The rows come from 5 hidden closed curves, with some noise, and rows from the same curve form a group. Each curve winds through 8 dimensions. The rows are also pushed far along 5 directions, which tell nothing about the answers.
In the rows, 128 means zero.
Some rows, each with its group after it:
[133 152 123 106 128  93 109 145 171 140 113 159 124 164 237 145 101 111
 181 133]	(0)
[135 172  55 175 188 150  98 143 166 107 122 170 137 166 180 156 171 129
  98 171]	(2)
[142 137 106 141 134 130 109 110 125 109 121 131 139 102 165 146 140 136
 141 119]	(2)
[108 117 124 124 141 116 102 100 184 165 148 139  68 167 112 179 117  91
 124 127]	(1)
[116 136 103 164 149 132 131 172 126  93  98 116 192 129 152 140 153 135
 117 136]	(3)
[163 131 121  65 104  97 157  99  94 134 152 121 100  88 157 120  59 125
 201 123]	(3)
[155 138 103 139 112 135 138 121 124 112 120 141 140 115 167 117 133 113
 147 153]	(2)
[157 156 118 100 101 118 144  62 170 141 133 149  37 146 175 138 130  93
 151 135]	(2)
[ 58 102 186  96 110 101  91 139 193 200 131 119  95 160 103 166 125  95
 117  96]	(4)
[111 113 111 125 159 110  96 128 151 141 147 131 117 129 136 182 115 153
 141 108]	(2)
[134 150 102  97 115 142 159  74 162 122 164 152  56 141 141 124 134  95
 135 124]	(3)
[ 88 135 146  88 136  71 102 185 172 164  99  96 151 192 161 136 105  84
 141 106]	(4)
[106 134 171  74  78  75 136 174 159 177 110  87 136 138 134  81 144 106
 143 107]	(4)
[115 135 131 177 133  67  72 212 136 128  86  60 209 153 157  96 184 132
  96 121]	(1)
[114 109 126 134 121  81  92 160 152 141 137 103 130 148 147 137 142 107
 152 121]	(1)
[146 140 105 143 145 159 127 135  93  99 130 132 145  82 101 113 182 163
 112 155]	(1)
[127 105 133 109 128 111 128 137 100 131 117  84 163  88  93 133 127 157
 135  96]	(2)
[146 121 110  99 100 113 152 127 112 119 140 122 135 109 156 112 112 137
 168 129]	(1)
[134 125 150 151 100 131 150 143 108 103 122  97 128 109  90  84 182 129
 104 134]	(1)
[115 100 147 129  92 119 144 133 122 127 119 112 158 106 139 131 114 134
 144 110]	(0)
[123 100 124 124 150 121 133  89 126 130 149 128  94 106 108 204  69 124
 159 108]	(3)
[137  91 109 164 168 174 118  57 105 100 158 161 115  89  94 199  97 172
 127 104]	(0)
[117 150 118  99 158 111  85 162 134 137 128 125 142 125 154 130 136 116
 144 122]	(0)
[160 157 128  77  89  61 109 164 143 177  97  78 146 154 175  59 144 117
 141 126]	(4)
[127 143 101 136 139 122 121 148 128 127 163 136 133 132 149 103 133 131
 130 140]	(3)
[140 134 135 146 116 120 111 113 131 134 112  97 122 130 113 107 162 123
  95 119]	(2)
[162 147 118 129 155 116 123 119 101 107 136 134 119  97 156 142  95 117
 167 135]	(1)
[148 119 105 161 122 154 146  97 136 127 132 143 122 159  99 116 134 129
  94 143]	(3)
[184 162  77 155 167 157 110 145  94  95  93 149 183 100 161 118 162 161
 123 175]	(0)
[129 143 118 115 142 136 147  99 125 120 140 131 114 139 128 124 100 134
 120  98]	(0)
[163 121  91 213 164 169 107 137  84  74 113 148 194 100 133 138 151 160
 110 160]	(0)
[178 153 134 115 121 125 142 103 116 151 111 126 104 125 120 101 117 134
 116 148]	(3)
[121 135 137 132 155 152 123  83 136 111 137 173 101 130 167 183  77 110
 151 101]	(2)
[147 108 171 120 127 117 114 165  61 132 122  86 150  81  53  92 138 160
 124 138]	(2)
[138  90 175 143 107 118 107 127 106 145 132 111 124 116  88 115 125 150
 124 125]	(3)
[137 136 114 137 129 190 168  73 125 118 131 183 104 121 119 139 117 140
 107 149]	(3)
[ 81 123 116 179 148 143 112 198 128 112 129 111 193 139 101 113 191 145
  72 136]	(4)
[160 138  97 143 137 167 151  84 123 120 142 165  84 122 112 143 130 127
 115 173]	(2)
[ 81  96 137 127 176 141 103 115 129 128 120 134 152 109 105 234  67 128
 135  77]	(2)
[153 158  76 146 164 130 119 162 111 110 143 147 165 131 158 100 133 146
 129 161]	(4)
[132 101 161  70  68 129 173  77 124 179 151 123  73 111  73  98 103 158
 129 112]	(4)
[178 186  50 107 165 142 157 100 135  99 112 156 113 142 181 133 120 121
 145 150]	(0)
[166 131 115  92  73  98 152 118 130 156 139 109  96 141 131  64 136 100
 149 158]	(0)
[ 61 110 150 115 114  79  65 171 198 171 114 112 153 152 191 172 147 105
 145  84]	(0)
[113 114 175 113  95 111 115 144 105 135 127 111 155  96 140 102 109 117
 153 101]	(2)
[110 153 129 148 122 144 109 150 158 128 119 147 142 159 153  93 175 113
  94 138]	(4)
[190 164 103  74 121 133 139  97  85 135 126 148 139  63 175  94  86 140
 178 142]	(3)
[133 104 140 106 127 140 130 165  69 105 131 121 179  74  92 105 127 140
 160 134]	(1)
[125  87 120 151 118 150 130 104 115 130 147 133 130 109  80 146 126 136
 120 133]	(1)
[124 124 129 124  74 121 140 145 147 157 115 104 162 122 117  68 181 141
  96 128]	(4)
[170 123 130 149  83 115 138 144  75 137 138  80 144 105  77  33 174 153
  90 167]	(2)
[108 128 127 145 163 129  78 132 151 135  99 138 161 107 157 195 127 118
 135 104]	(3)
[104 125 139 101  92 146 142 105 165 160 138 154  93 161 125 114 139 109
 110 128]	(1)
[146 118 113 170 167 165 121  81 110 103 113 152 137 115 121 189  94 146
 119 122]	(0)
[140 134 129 134 135 116 107  94 140 128 123 133 107 120 170 164 109 113
 143 116]	(1)
[116 101 178 105 105  97 145 118 134 143 135  93  74 141  82 136 111 118
 139 106]	(3)
[127 111 159 116 132 179 146 107  80 117 130 149 138  82  69 130 104 156
 128 123]	(4)
[138 128 150  91 125 123 101 136  96 158 135 124 140  95 120  96 111 145
 144 124]	(2)
[184 140  92 186 173 179 133  97  55  66 142 151 161  86 118 112 117 181
 113 146]	(2)
[135 113 166 100 112  89 109 125 104 159 138  97 110  87 115 136 103 131
 161 118]	(3)
[120 161 115  90 127 131 168 105 159 123 150 143  71 159 145 115 122  96
 134 121]	(0)
[143 143  99 112 136 140 138  79 160 152 124 157  97 161 142 153  95 116
 122 130]	(0)
[164 207  44 152 218 150 120 110 143  94 121 180 133 136 217 174 102 125
 132 152]	(1)
[149 158 115 108 135 141 133 125 112 118 126 133 117 105 130 108 154 147
 125 145]	(1)
[162 174 100 113 130 135 120  99 143 137 114 155 120 111 186 122 130 116
 137 137]	(3)
[ 95 116 126  93 137  85  72 213 112 149 130 119 231  84 209 138  95 146
 196 105]	(2)
[108 126 117 115 144 147 143 113 132 119 136 146 119 102 134 175 114 135
 138 119]	(4)
[140 122 109 132 168 118  97 130 132 132 104 117 156 136 127 168 117 154
 128 111]	(4)
[116 136 137  55 128 113 146 171  96 137 129 119 169  84 145 109  89 149
 174 118]	(4)
[143 139  89  85 127 124 150  83 164 148 147 147  63 157 142 147 113 125
 143 140]	(1)
[139 149 107 143 142 117  92 126 181 147 101 145 118 179 178 155 148 110
 118 147]	(0)
[130 118 170 165  90 121 125 113 161 139 115 103  78 178  78  93 189  91
  74 136]	(4)
[176 169  65 147 197 164 160  83  93  80 141 170 119  85 159 174  76 173
 137 143]	(1)
[130 103 133 169 134 133  98 140 134 136 100 118 148 130  95 152 166 136
 101 146]	(0)
[127 116 159  85 134 100  95 152  95 129 112 116 175  86 162 138  87 161
 180  92]	(4)
[153 129 119 153 182 157 146  79 114  84 137 154  75 136  98 188  94 126
 135 132]	(0)
[ 98 129 137 148 112 112 128 109 194 156 136 120  86 157 115 150 148  85
 101 102]	(3)
[180 139 108 138 123 161 137 101  78 118 125 137 154  60 108 101 139 155
 125 146]	(3)
[ 86 103 171  99 132  89 101 131 157 155 149 125  92 137 146 179  84 117
 169  90]	(1)
[150 145 116 111 187 165 127 108  77  95 137 171 123  99 128 166  70 136
 162 144]	(4)

New rows. What belongs after each?
[141 124 145  98 131 127 121 137 107 128 107 131 152 128 132 115 102 142
 149 123]	(3)
[122  77 163 139 113 122 104 145 107 149 102  99 152  96  70 153 139 145
 127 135]	(0)
[100 126 156 120 117 106 132 108 166 146 124 128  78 146 157 183 100 104
 145 111]	(3)
[132 108 132 120  85  89 117 145 141 136 115  76 133 148 123  91 171 105
 131 116]	(3)
[100 115 122 148 143 130 110  90 170 136 153 157  86 130 155 203 112 116
 138 110]	(1)
[118 113 164 113  76 130 140  92 154 157 116 139  97 137 134 134 117 110
 129 121]	(3)
[103 112 165 165  73  80 110 170 157 160 137  93 137 165 147  80 157 117
 106 135]	(3)
[128 120 132 108 108 148 154 104 138 126 143 143  86 133  93 115 137  99
 133 139]	(1)
[ 95  55 200  54  97 123 139  67 126 162 142 133  57 108  84 210  36 113
 195  82]	(3)
[118 121 154 135 103 112 145 165 107 131 139 116 154 119 135  92 119 146
 132 136]	(3)
[128  75 193 130 113 142 140  90  92 147 142 127 103 116  43 140  74 151
 120 116]	(0)
[ 92 102 118 137 138 112 107  93 197 142 157 136  56 176 122 204 133  83
 136 110]	(0)
[160 165 129  96  92  97 139 160 143 163 121 109 130 152 148  32 155 120
 125 145]	(4)
[145 123 158 154  99 120 118 155  98 141 121 108 164 134 110  57 147 150
  96 144]	(0)
[142 133 130 165  96 120 130 228  70 104  97  84 252  93 133  26 190 155
 111 164]	(0)
[114 131 127 110 137 121  98 157 154 140 124 140 146 130 156 131 144 125
 147 122]	(2)
[109 139 174  51 128  86 114 149 140 165 137 143  77 130 176 155  62  93
 205 130]	(2)
[108 105 149  95 131  87  99 160 127 155 141  94 135 134 110 123 113 135
 150  98]	(0)
[123 129 132 153 110 106 147 126 142 146 137 101 112 132 115 120 136 128
  98 130]	(1)
[128 154  88 140 205 167 132  83 145 110 133 183  90 134 139 219  87 131
 124 136]	(3)
[139 133 139 127 105 114 152 116 141 116 131 117 108 129 139 112 135 117
 140 108]	(3)
[164 172  99 133 137 145 156 101 166 135 135 160  85 178 132  88 150 124
  96 149]	(4)
[165 168  97  99 124 117 114 117 135 145 121 146 142 115 202 103 113 116
 154 138]	(3)
[156 158  98 191 157 144 131 137 125 109 143 133 128 158 100  81 176 138
  73 167]	(1)
[193 210  87  98 142  89 118 148 116 113 122 134 136 116 244  76 111  99
 185 153]	(1)
[172 145 120  91 115 149 157 132  80 126 123 113 145  94  74  48 157 147
 116 149]	(3)
[172 193  64  95 126 162 186  70 149 111 143 178  59 146 166 104 132  91
 131 164]	(0)
[ 93 110 113 190 150  96  80 176 153 131 121  86 171 146 131 163 166 118
 104 123]	(3)
[139 153 108 185 112 113 153 118 188 120 126 112  93 198 129  92 187 102
  69 134]	(3)
[118 117 117 195 139 124 106 131 176 137 140 119 108 159  88 137 201 140
  68 135]	(4)
[120 131 117 165 133 164 132 144 103 118 129 131 178  94  93 110 154 148
  89 146]	(1)
[129 129 149 133 122 126 116 149  96 150 147 130 146  88 122 104 117 153
 128 139]	(3)
[132  98 149 183  87 125 146 108 152 129 141 117 101 155  83  98 172 126
  90 127]	(4)
[ 62 112 134 159 166 131 114 139 157 124 144 142 128 147 131 201 102 115
 118 105]	(2)
[106 108 139 154 119 110 121 155 132 119  99 100 180 124 145 151 129 134
 130 103]	(0)
[115 173  82 137 157 116 128 150 187 115 128 143 110 183 181 141 160  98
 121 134]	(1)
[125 109 133 153 155 148 140  98 111 129 138 130 109  96  69 185  97 131
 109 124]	(1)
[129 129 100 208 178 127  83 148 135 100 134 145 167 140 180 166 131 151
 120 137]	(3)
[162 119 165 120  89 106 138 127  99 156 102  90 135 100  92  96 121 136
 125 133]	(3)
[126 106 144 114 118 157 149  98 113 113 116 121 110  93  65 144 151 128
 121 112]	(3)
[156 143 120  65 135 154 183  88 108 107 112 153 103 111 123 141  78 125
 166 123]	(3)
[118  93 139 132  87 109 138 142 124 128 128  96 154 100 113 118 146 132
 139 107]	(2)
[143 166 121  95 142  97 110 173 144 134  93 122 170 128 188 111 133 118
 156 121]	(4)
[144 118 108  90 138 132 131  93  84 114 150 139 137  61 154 151  67 155
 187 101]	(0)
[131 164 121 133 155 124  84 153 153 148 109 140 147 153 158 111 149 126
 107 137]	(3)
[159 162 107  92 138 123 117 151 117 136  99 117 154 130 131  86 147 123
 132 136]	(3)
[118 161 153 106 110  96 116 164 163 165 100 108 125 180 147  82 145  91
 107 132]	(0)
[102 137 131 134 138 137 138 140 138 125 105 125 151 141 141 141 130 138
 104 113]	(1)
[117 121 142 147 112 128 118 133 136 159 144 113 116 148  79  95 167 154
  76 141]	(1)
[143 165 120 111  88 107 122 109 187 175 128 129  78 158 160  84 186 103
 105 144]	(4)
[231 187 113 110  54 135 195  52 113 128 129 126  28 143 132   4 172 120
 101 188]	(0)
[130 135 112 142 130 143 144 162 121  96  91 112 176 132 117 100 181 129
 105 133]	(3)
[163 161 112 175 140 128 116 133 139 132  96 119 140 155 133  99 174 136
  80 154]	(3)
[134 131 174  90  68 126 147 138 106 150 139 124 117  89 112  57 140 118
 140 138]	(4)
[180 169 107 140 109 121 139  96 131 113 130 128  91 129 169  91 146 108
 130 150]	(1)
[121 158 122 120 129 103 129 188 120 121 129 133 176 130 207  88 114 136
 151 139]	(3)
[126 133 104  95 115  99 146 134 142 143 128 110 133 140 162 123 111 132
 145 119]	(4)
[112  96 122 177 155 147  93 119 143 134 121 143 135 162  97 177 134 136
  92 137]	(3)
[135 152 146 125 115 135 165 115 130 138 124 134 112 111 120 110 124 127
 112 133]	(3)
[137 138 159 120  98 128 122 129 122 141 141 134 104 125 131  75 153 130
 120 144]	(0)
[140 100 134 168 135 150 111  91 134 117 100 132 120 133 102 170 143 131
 108 120]	(3)
[141 148 119 116 117 138 123 115 140 133 106 159 139 128 199 132 117 123
 147 135]	(3)
[147 114 143 126  82 133 183 144  82 123 112  94 151  98  79  74 143 148
 110 151]	(3)
[152 194 103 153 153 144 136 138 138 114 113 137 129 158 149  76 173 133
  74 155]	(1)
[135 127 119 135 151 110 116 204  79 110 113  97 207  84 110 108 134 141
 145 144]	(4)
[ 64  96 164 124 122 110 104 180 129 132 119 107 178 130 139 156 106 100
 151 103]	(4)
[139 142 116 110 131 122 131 124 144 147 110 145 120 166 165 139  95 115
 135 145]	(3)
[149 142 150 135 110 119 119 133 134 164 110 107 120 148  94  84 160 129
  86 145]	(3)
[143 154  88 108 135 142 173 106 127 128 163 155  98 114 143 124 109 147
 134 149]	(1)
[128 125 158 139 141 125 102 173  91 113 125 126 147  96 133 126 134 136
 149 153]	(2)
[131 143 112 146 136 120 150  92 158 132 145 135  81 150 146 159 104 128
 112 120]	(1)
[140 108 137 118 102 115 164 109 119 144 154 103  85 131  74 104 131 153
 115 127]	(4)
[145 172 101 117  97 134 155 142 152 129 128 147 120 148 170  60 181 126
 117 164]	(0)
[136 116 135 103 131 142 131  98 104 145 155 141 102  87 110 144 102 166
 140 127]	(1)
[104 151 127 187 143 135  98 154 187 125  78 130 150 185 145 137 206 111
  61 131]	(3)
[121 130 174  69 127  87  89 147 128 188 108 114 129 123 137 137  80 119
 160 113]	(3)
[ 91  84 154 178 148 128 110 114 140 131 147 126 117 137 105 196 102 153
 113  96]	(1)
[108  97 143 125 117 108 103 129 168 177 130 111 105 167  82 138 146 126
 105 124]	(0)
[138  93 144 150 144 133  97 182  66 106 105  99 220  94  86 103 145 174
 126 126]	(3)
[131 169 113 104 122 109 147 139 171 126 133 143  86 179 173 109 134  86
 144 144]	(0)
[108 142 118  66 146 115 130 136 127 157 142 150 137  99 179 169  50 123
 186 115]	(1)
